There are 5 ways to turn a row about zero (a turn may also mirror it). The second row of each pair is the first, turned, with some noise. The first 35 pairs use one turn. New pairs use 2 turns, one after the other, and a turn may come again.
Some pairs, each with its turns in order after it:
[ -3.3  10.6 -47.0 -50.1  -7.1  36.3]
[-33.3  63.9  17.8 -21.0   7.2  22.8]  reg

[-35.7 -48.9  17.1  11.3 -15.5  47.2]
[  3.0  17.3   5.1  24.7 -73.2  19.7]  reg

[ 39.4   4.1 -16.8  38.2  25.2 -28.9]
[-37.0   6.7  -8.8 -13.5  -9.3  57.8]  gefod

[ 37.2 -37.2  36.1 -40.2   0.2 -48.9]
[ 38.6 -13.3 -61.1 -28.3  26.8 -14.8]  suvon

[ 23.3 -33.2  28.7  15.4 -24.0  36.0]
[ -0.2 -17.9  18.5 -10.0  20.0  60.1]  Gaban

[-17.6  47.9 -18.8   0.5  -3.8 -39.2]
[ 24.5  22.9  15.3 -12.0 -48.2 -23.2]  suvon

[-39.8  34.5  16.4 -43.9  32.5  21.8]
[27.2 21.5 35.7  1.2 23.1 57.4]  reg

[ -5.3 -28.7   1.8  42.8  41.0  28.9]
[ 39.5 -29.6 -11.2  -3.0   6.9  49.1]  gefod

[-13.0 -32.4 -10.4  17.8  29.1 -26.5]
[  8.9   7.5 -45.5   6.9   1.4  24.6]  gefod

[ 42.8  19.8  30.6 -19.8  42.1  11.8]
[18.4 42.6 46.1 -2.0  4.2 32.5]  gefod

[-46.7  -3.8  -4.7 -16.4 -11.6  20.6]
[ -3.3 -46.6 -16.4  15.3  15.1 -14.7]  Gaban

[ -8.2 -24.8  29.1  44.6 -17.0   0.1]
[-12.5  -4.2 -27.2   3.9  -7.3  56.1]  Gaban

[-23.7  21.2  50.1  42.9 -32.1 -30.3]
[-57.7  23.2 -53.8  -2.8   8.7  28.1]  Gaban

[19.2 23.8  5.8 12.6 25.1 25.8]
[  9.4  -2.2  11.8 -15.4  28.1  32.8]  zat

[-45.2  39.1  36.3  15.5 -22.7   7.4]
[ 14.9 -17.7   5.4 -55.8 -18.4 -36.0]  gefod

[50.2 10.7 -6.9 -8.7 13.6 10.3]
[-17.2  15.9  37.0  18.4   4.1  28.3]  gefod

[-49.9  -4.4   0.3 -22.3  13.3 -49.9]
[ 54.7  -3.5 -12.1 -51.6   0.4  20.6]  reg

[-11.1   2.0   7.5  17.7  10.8  50.4]
[ 20.1 -24.3 -27.1   8.8  25.6  28.9]  zat

[ 45.9 -25.5   2.6  15.8  49.9  47.5]
[-20.5 -73.3  14.9   4.2  35.9  12.5]  suvon

[ -9.6  13.9   6.2  31.1 -41.9 -40.5]
[ 13.2  54.0   1.3  34.4 -13.3  -9.6]  zat

[-21.8  42.2 -25.2   9.0  10.2 -36.4]
[ 24.6   5.5 -36.2 -11.8  46.7  10.1]  reg

[-27.1   1.8  -5.6 -25.0 -21.1  43.9]
[  7.1 -46.3   6.7  12.7  43.2  -9.6]  Gaban

[ -5.4 -38.0 -28.7  -0.8  19.2 -18.8]
[ 20.0  -8.9   7.2   9.4 -50.0  -2.6]  Gaban

[ 31.4  -7.8 -28.1  42.7   0.7 -31.6]
[ 28.9  41.6   6.4 -33.9 -27.4   8.6]  zat

[ 13.4 -23.1  -1.7   9.3 -47.8  34.7]
[-46.2   0.3 -12.6  12.1 -38.6  -3.1]  reg

[ -6.2 -24.1  24.0  44.3  10.7  24.4]
[-0.6 -5.0 31.8  4.7 49.2 26.8]  suvon

[  9.6  19.1  17.6   9.0 -42.8 -35.5]
[ 41.0  25.4 -17.9  -8.1 -23.3  24.0]  suvon

[-30.0 -33.2  13.7 -47.2  -9.1  -4.3]
[-17.9  35.1 -45.4  10.7  28.3 -23.9]  suvon

[ 36.4 -16.8  20.0  -1.9  46.6 -29.3]
[ -2.9 -12.4  47.2 -23.1 -31.1  26.3]  zat

[-39.6   1.8   1.0 -16.0  41.7  33.1]
[-37.5 -44.4 -27.7   0.8  14.5  24.8]  zat

[-29.2 -50.9  25.0 -39.4  18.3 -27.1]
[-21.8 -52.6   2.7 -30.0 -41.6  -9.7]  Gaban

[ 31.8  22.7 -36.5 -35.8  -0.5  11.0]
[ -8.7   1.5  11.0 -44.2  33.8 -28.3]  zat

[-40.3 -20.3 -31.5   7.3  20.5 -22.3]
[ 11.7  -7.5 -56.6  18.7 -25.2   3.1]  gefod

[ 38.9 -45.9  18.4  43.8 -38.5  -4.0]
[ 11.2  -9.3 -16.6 -29.8  27.0  74.3]  suvon

[ 15.3 -28.2 -11.4  46.7 -43.8 -40.9]
[-11.4 -30.7 -55.8 -11.7 -23.1 -42.1]  reg

New pairs, each followed by its turns in order:
[ 28.5  22.8  43.6  29.9 -50.7 -26.8]
[ 24.4 -26.4 -52.7   1.6  42.6 -41.5]  Gaban Gaban

[ 28.4 -26.4  34.7 -31.7 -49.6  39.2]
[ 48.7 -15.3  21.1 -20.9  47.4 -39.7]  gefod suvon

[-12.3  45.3  47.7  48.7 -46.8  24.4]
[-47.1 -16.4  66.3  11.4  -6.1 -49.4]  Gaban suvon

[ 46.8  21.3 -44.2 -46.1 -23.3 -39.6]
[-16.6  39.0  34.2  73.0  -7.4  23.8]  Gaban zat

[ -4.8 -33.8  31.5 -31.1  16.4 -34.2]
[-16.2  14.3  18.5   2.6 -50.2  33.2]  gefod gefod

[  7.0 -30.6 -44.5 -16.4 -25.5  11.7]
[-17.2  12.1  35.3  14.4 -38.1 -24.2]  zat Gaban

[ 21.1 -27.8  -2.3 -18.2  42.8  20.6]
[-21.5   1.9  47.8 -29.8   3.5  13.6]  Gaban Gaban

[ 29.9 -10.6  44.7   8.0   0.8 -48.2]
[-36.1   9.7  40.2  -7.6  21.3 -47.9]  suvon reg

[ 42.5 -21.7 -49.8   5.1  36.8 -28.4]
[ 11.4  32.1 -26.7  40.8  35.6 -44.9]  suvon gefod

[-25.1  28.2  47.7 -51.0  -0.9  28.1]
[  4.2 -17.2 -26.3  11.6 -54.1  56.4]  zat zat

[-28.5  -9.4 -43.7  19.0  37.1  -1.8]
[-10.8  40.7  29.1  33.6 -13.4  24.0]  Gaban Gaban

[ -5.7  47.3 -47.2  41.2  25.8   7.7]
[-55.5   4.5  18.3 -11.6 -39.3  47.0]  Gaban gefod

[ 48.5  13.9  22.5  35.4  29.5 -19.1]
[-17.2 -46.5  -9.2  13.1  54.0   8.6]  gefod zat

[-26.9  19.5 -44.7 -31.2 -46.9 -46.5]
[ 30.9  63.4  41.2 -37.4  16.9  16.7]  Gaban suvon

[ 21.1  25.5 -47.7  39.3 -24.1 -13.2]
[ 13.5  19.1 -22.3 -10.4 -52.6  38.3]  gefod reg

[-14.2 -38.8  37.2  12.4 -30.5 -10.8]
[ 36.2 -40.9  -4.4  19.8   6.6 -24.2]  Gaban gefod

[ -1.1 -23.8  24.8   8.1   4.5  19.7]
[-14.3 -17.9  -0.9 -24.9  24.5  -9.2]  reg gefod

[ 49.6   3.1 -42.9 -22.0  13.7  40.2]
[22.9 60.9  6.7 44.2 15.1  4.2]  zat gefod

[ 31.9   9.7 -42.2 -12.4  37.5   2.0]
[ 41.0  -6.9  23.5  -0.3  -8.1 -42.9]  reg suvon

[ 46.2  15.5  -9.9   3.1 -10.5 -21.9]
[ -4.0  43.5  25.0 -23.8   3.1  -8.9]  zat gefod

[-14.0 -40.0  19.3  16.0   0.9  21.1]
[ 28.7 -33.9 -23.9  -8.8   4.1 -15.5]  Gaban zat

[-32.4  -5.8 -35.8  13.2 -29.6 -13.8]
[-20.2  -9.4 -11.9   3.7  40.1 -35.8]  suvon Gaban

[ 35.7  15.8 -10.0  23.9  31.4 -13.6]
[ -6.9 -10.4  18.3 -31.5  43.5 -13.5]  zat Gaban

[-34.3  43.4  10.7 -36.9  -1.1  46.2]
[-23.7  -3.7  53.4 -30.4  43.9 -37.5]  zat suvon

[-45.4 -17.2 -32.6 -24.1  44.6 -18.1]
[ -0.2   7.4  57.4 -22.8  44.5 -11.6]  reg zat

[ 26.0  30.9  13.7 -45.7 -36.4   5.1]
[-45.4  11.1 -43.7 -30.1  -5.0  -7.2]  gefod Gaban

[ 36.9 -17.6 -43.4 -13.7 -21.3 -36.4]
[ -2.9 -56.3 -24.7  21.9 -10.8  30.3]  Gaban reg

[17.7 14.2 -8.4 36.0 24.2 -4.0]
[ -8.3 -20.6  -6.0  40.4  -9.5  -4.2]  zat suvon

[ 29.7  -5.6  45.5 -41.9   1.0   4.0]
[ 15.7 -17.7  24.2  34.6 -49.4  15.2]  zat zat

[ 31.4  13.8 -49.0 -22.4   5.9  16.5]
[-28.7 -41.0  -0.7  35.5 -12.3  15.2]  suvon Gaban

[-20.8 -10.7  10.9  30.4 -43.0  -9.3]
[-44.4 -20.4   4.6 -17.3 -18.4  19.9]  zat gefod

[30.6 27.7 16.1  5.7  4.5 37.4]
[  9.4 -33.5  25.6  36.0  -0.4  11.0]  gefod zat

[-45.6  26.0   6.6   9.5 -45.4  11.9]
[ 42.5 -20.9  11.8  39.0  33.3   6.7]  reg Gaban

[ 20.4   0.2  33.1 -35.1  12.3  42.9]
[ 13.8 -20.5   5.7 -36.7 -37.8  38.5]  zat Gaban

[ 11.1   4.5  13.2 -32.5  47.9  40.7]
[ 45.1  -7.9 -22.2  -3.3 -26.7 -42.1]  suvon reg

[  8.1  40.6   3.8  11.1  32.1 -31.3]
[  3.9 -42.9  13.3 -23.8  22.3 -22.3]  reg suvon

[ 33.5 -30.4 -35.2 -18.6  43.6 -32.9]
[-51.9 -44.1  35.3  -6.7  15.7 -21.1]  zat Gaban

[-41.7 -41.3  -1.9  28.7 -30.8 -40.8]
[-56.4  -9.7   5.1  52.3   8.3 -22.1]  reg gefod

[-13.7  10.1  27.5 -23.3  19.0  41.5]
[-14.1  34.3  24.8 -34.2  -1.8  23.6]  gefod Gaban

[ 15.5 -50.3  36.5  22.0 -41.7   6.2]
[ -3.4 -34.9 -20.5 -44.9  37.9  28.0]  suvon zat

[ 21.8  18.0  -9.2 -42.9 -41.2 -39.3]
[-31.7  18.4  -2.3  60.7 -20.4  20.8]  Gaban zat

[-45.9 -38.9  21.2  14.6  43.0  10.0]
[-56.6 -16.1 -42.8 -21.6  -4.4  16.9]  Gaban suvon

[-21.7  23.2 -14.1  16.7 -20.4 -36.2]
[-16.0  -0.4 -23.0  19.9 -16.2 -40.7]  gefod gefod

[ 15.7 -14.9  18.8   0.2 -15.0 -18.3]
[-16.6 -24.3  13.0   5.7 -22.7   7.4]  reg Gaban

[24.9  4.3 35.7 31.8 10.3 11.4]
[-19.1  35.7  30.5   7.3  20.0  20.7]  Gaban reg

[26.9 47.5 36.6 28.2 -2.4 22.8]
[-15.5   0.1  46.5 -14.7  50.0  13.9]  reg suvon

[-42.7 -49.7 -19.5   6.5 -49.6 -47.5]
[-11.9  36.2  16.9 -14.1  60.7  57.9]  suvon reg

[-22.1 -23.3 -32.4  17.5  36.9 -31.5]
[-22.1 -15.2   6.0 -23.5  45.3 -28.7]  reg reg

[ 13.9  34.1  41.9 -30.3  13.4  24.2]
[-57.2 -26.7  20.9 -16.9  -5.9   1.0]  Gaban zat

[  3.6  34.2 -33.2  11.4 -45.1   0.5]
[17.8  4.6  1.9  0.2 66.0 -5.7]  zat reg

[ 46.6  48.7  25.7  12.9   9.6 -37.4]
[-42.7 -24.5  -2.2  44.1  49.4  -8.1]  gefod zat

[ 36.1  35.6  30.4 -44.4 -39.2 -22.3]
[-34.9  21.2 -50.6 -51.3 -28.0   9.6]  zat Gaban

[-18.9  19.2  -5.4  27.3 -20.2  43.9]
[ -1.5  26.4 -37.6  42.7  -0.2   4.1]  reg reg

[ 18.4 -42.1  -4.9  27.2 -24.0 -14.1]
[ -3.8  -0.4 -37.2 -41.1 -15.9  -5.4]  reg reg

[-12.4 -21.4 -28.6   4.2 -39.2 -46.0]
[ 21.6  32.4  -8.3 -15.7 -56.9   3.8]  zat suvon

[ -2.7 -18.8 -41.4  15.4  32.8  -7.7]
[ 23.9  28.2 -21.6  -0.6  10.6 -33.4]  suvon gefod

